The groups are shells around one centre, one inside the other: the same stretched ball of 6 dimensions in 7 sizes.
Some rows, each with its group after it:
[ -8 -37 -24 -55  14  26  -1 -27 -48   0 -12  19 -17]  (0)
[-20 -34 -15 -50   1  36  15 -52 -20 -26  -2  26 -36]  (1)
[-30 -10  18  16 -10  12  -5  -8 -15 -30 -18  12 -12]  (3)
[-22 -12   7   4  18  33  10 -27 -31   2   0  33 -27]  (6)
[-23 -19   3   5   9  20  13  11 -26 -19   3  34 -19]  (0)
[-26   4  26  16  26  41  22 -63 -39   6  13  52 -25]  (5)
[-15  -4  -1 -20  -3  43  -6 -27 -39   0  19  34 -30]  (4)
[-25   5  27  35   9  20   4   1 -37  -6   9  39  -8]  (2)
[-18  -7   5   2   5  30   7   5 -36  -8  21  43 -21]  (4)
[-21  -1   6 -13 -28  37 -15 -21 -20 -24  15  23 -30]  (1)
[-20 -17  -7 -21  -9  37  -7 -27 -17 -14  -3  15 -39]  (2)
[-30   1  26  14  -4  28  14 -32 -22 -28  13  41 -19]  (4)
[-27 -11  21  19  32  23  25 -37 -35  -2  -7  41 -15]  (3)
[-36  17  29  28 -12  58  14 -55   0 -19  32  47 -58]  (1)
[-31  -8  23  13  -1  19  12 -30 -19 -31  -5  29 -15]  (6)
[ -6 -24 -16 -33  -2  15 -23  18 -51  -1  -8  12  -2]  (2)
[-42   8  48  41  10  27  28 -69 -12 -29  -3  41 -21]  (1)
[-22   1  14  19   2  28   3   8 -33  -8  18  41 -19]  (0)
[-19 -26 -16 -35  -4  41  11 -19 -16 -21  14  32 -45]  (0)
[-17 -13  -3 -22  26  49  26 -47 -41   7  26  56 -38]  (0)
[-34 -10  24  24   9  20  18 -31 -13 -25 -11  29 -21]  (6)
[-24 -11   3  -9 -19  31  -8 -17 -12 -27   0  16 -31]  (3)
[-24 -32  -6  -8  32  31  33 -27 -20  -7  -6  37 -37]  (5)
[ -6 -46 -31 -53  15  15  -5   2 -46  -3 -22  10 -10]  (4)
[-23 -41 -10 -30  10  14  21 -18 -19 -34 -17  22 -19]  (5)
[-20 -34  -7  -6  26  16  18   3 -29  -8 -16  26 -19]  (2)
[-34   7  32  37   0  31  16 -23 -14 -23  13  42 -27]  (6)
[-12 -39 -26 -35  20  30  14   3 -32  -4  -1  30 -32]  (3)
[-33 -27  18   2  28  14  35 -56 -21 -27 -25  31 -13]  (1)
[-14 -41 -23 -37  -8  11 -10  22 -24 -25 -19   4 -15]  (2)
[-13 -16 -22 -39 -12  55   0  -9 -23  -9  35  39 -54]  (1)
[-31 -36   1 -16  23  26  39 -53  -8 -29 -16  32 -36]  (1)
[-20 -30 -15 -44  12  48  21 -62 -20 -10   3  33 -49]  (3)
[-11 -34 -13 -30  17  12  -6 -10 -48   0 -27  10  -2]  (3)
[-21 -28  -5 -31  28  41  33 -63 -30  -6   3  44 -37]  (4)
[-16 -10   3   5  -3  15 -20  15 -38  -4 -11  12  -6]  (5)
[ -5 -41 -33 -53  16  27  -3   0 -47   6  -8  19 -21]  (4)
[-38   0  35  36  -3  18  16 -28  -8 -37  -4  31 -18]  (3)
[-20 -19   0 -14  32  42  22 -58 -35  10  -1  39 -35]  (2)
[ -8 -39 -24 -28  16  13  -6  25 -44   1 -18  13  -9]  (2)
[-13 -30  -9 -19   7   7  -8  14 -41 -12 -20  12  -1]  (6)
[-13 -16 -16 -37 -13  44  -8 -18 -26 -10  16  25 -40]  (0)
[-23 -22  -8 -28  16  52  20 -68 -18  -2   3  34 -54]  (5)
[-25  -2  15  15 -13  23  -6   5 -22 -23   7  26 -17]  (6)
[-10 -24 -20 -50   2  42   4 -27 -39  -6  17  35 -33]  (4)
[-31 -20  11  -7  -4  22   9 -45 -10 -34 -18  16 -23]  (5)
[-31 -18  15  17  10  18  14 -22 -12 -22 -19  21 -22]  (0)
[-32 -30   7  -2  31  29  40 -56 -12 -18 -15  35 -35]  (5)
[-26 -16   4  -7  -1  30  17 -16 -17 -28  11  37 -30]  (6)

New rows, each followed by its group:
[-15 -35 -13 -19  -5   0 -12  39 -31 -25 -22   5   0]  (5)
[-18 -12   7 -12  11  25   6 -30 -44  -6   3  35 -10]  (6)
[ -5 -43 -31 -48  -3   8 -26  25 -42  -8 -29  -6  -4]  (1)
[-25  -4   8   6   3  46  10 -28 -17  -7  17  39 -45]  (6)
[-13 -43 -22 -37  25  21   8 -15 -36  -1 -22  16 -21]  (4)
[-19  13  11   0  -8  55   5 -23 -33  -4  49  57 -40]  (5)
[-25 -32  -8 -28   8  32  26 -36 -13 -29  -1  32 -38]  (3)
[-34  -3  25  25   9  33  28 -34 -11 -24  11  45 -33]  (6)
[ -9 -32 -16 -32  24  22   3 -10 -51   8 -10  25 -12]  (4)
[-16 -36  -8 -21   2  -1  -1  22 -35 -29 -21  12   5]  (5)
[-15 -10 -12 -32 -10  54   6 -19 -27 -11  38  46 -47]  (2)
[ -9 -37 -23 -30   2   8 -20  27 -39  -6 -28  -1  -5]  (5)
[-13  -7  -1  -3 -16  18 -25  32 -39 -11   4  16  -7]  (5)
[-16  -7   2 -12  -5  30 -11 -15 -39  -5   7  25 -18]  (6)
[-33  -1  31  27  37  40  43 -67 -28  -2  12  60 -32]  (1)
[-28  -2   7 -15  -4  62  17 -75  -9 -13  25  43 -61]  (1)
[-28  -3  19   2  15  43  21 -70 -27  -6   9  43 -33]  (4)
[-32  12  33  37  16  43  31 -37 -23  -9  31  63 -35]  (2)
[-13 -51 -18 -42  23   0   2 -15 -43 -12 -46   2   4]  (1)
[ -4 -25 -27 -42 -14  25 -26  28 -42  -5   4  12 -17]  (5)
[-21 -11   7  15   0  18 -11  13 -27  -8 -11  15 -15]  (5)
[-31 -27   4 -14   6  31  24 -55  -4 -31 -13  24 -40]  (5)
[-29  -2  16  -4   3  48  19 -69 -17 -16  16  43 -43]  (4)
[-31   5  22  25  -3  39  16 -17 -13 -22  26  47 -36]  (4)
[ -8 -35 -29 -47  -2  27 -16   4 -34  -4 -11   8 -26]  (3)
[-17 -27  -5 -36  24  34  18 -63 -40  -1  -7  32 -25]  (3)
[-16 -30  -7 -22  37  29  27 -33 -44   4  -3  42 -21]  (0)
[-19 -35  -3 -17  45  20  26 -43 -42   6 -25  29 -15]  (1)
[-14 -12  -3 -10  -1  25  -7  14 -40  -6  11  30 -15]  (6)
[-13 -12  -3  -7 -17  13 -25  35 -38 -16  -2  12  -3]  (5)
[-18 -14   9   0  20  19   6 -16 -48   0  -5  33  -5]  (4)
[-18 -34 -13 -32 -12  11 -12   0 -22 -30 -24   1 -12]  (5)
[-24  -4  11   1 -18  29  -3  -5 -19 -29  14  30 -24]  (4)
[-24 -14   1 -15  25  55  30 -70 -23   2  14  48 -53]  (3)
[-21 -20  -3  -8  18  36  14 -26 -25  -1   0  32 -36]  (6)
[-37  -6  28  30   7  24  24 -31  -8 -29  -2  36 -26]  (4)
[-25 -20  13 -13  29  25  25 -71 -38  -7 -15  34 -15]  (1)
[-24 -12  14  -2  28  32  17 -63 -38   4  -9  35 -21]  (5)
[-18   2  18   4  14  29   2 -34 -52   5   8  39  -7]  (1)
[-29 -35   2 -11  15  14  23 -31 -15 -31 -25  20 -19]  (3)
[ -7 -48 -28 -57   9   6  -3   7 -47 -17 -22  11   1]  (5)
[-19   2   9  -4  -7  39  -7 -24 -33  -6  18  34 -26]  (6)
[ -9 -29 -22 -34  -4  22 -19  15 -37  -5  -9   9 -18]  (0)
[ -9 -40 -24 -62   8  23  -2 -32 -43 -10 -16  14 -15]  (5)
[-28 -31   2  -5  15  19  23 -23 -14 -26 -17  25 -25]  (4)
[-32  -2  22  30 -10  20  -3  -6 -10 -25  -8  18 -21]  (2)
[ -8 -29 -21 -39  14  30  -7 -14 -46   9  -8  19 -21]  (0)
[-28 -19  15  -3   2  11  14 -28 -23 -35 -14  24  -7]  (2)
[-27 -17  12   4   0  14  15  -3 -22 -34   1  33 -11]  (2)
[-23 -18  13   4  37  21  22 -42 -44   4 -14  36  -9]  (5)
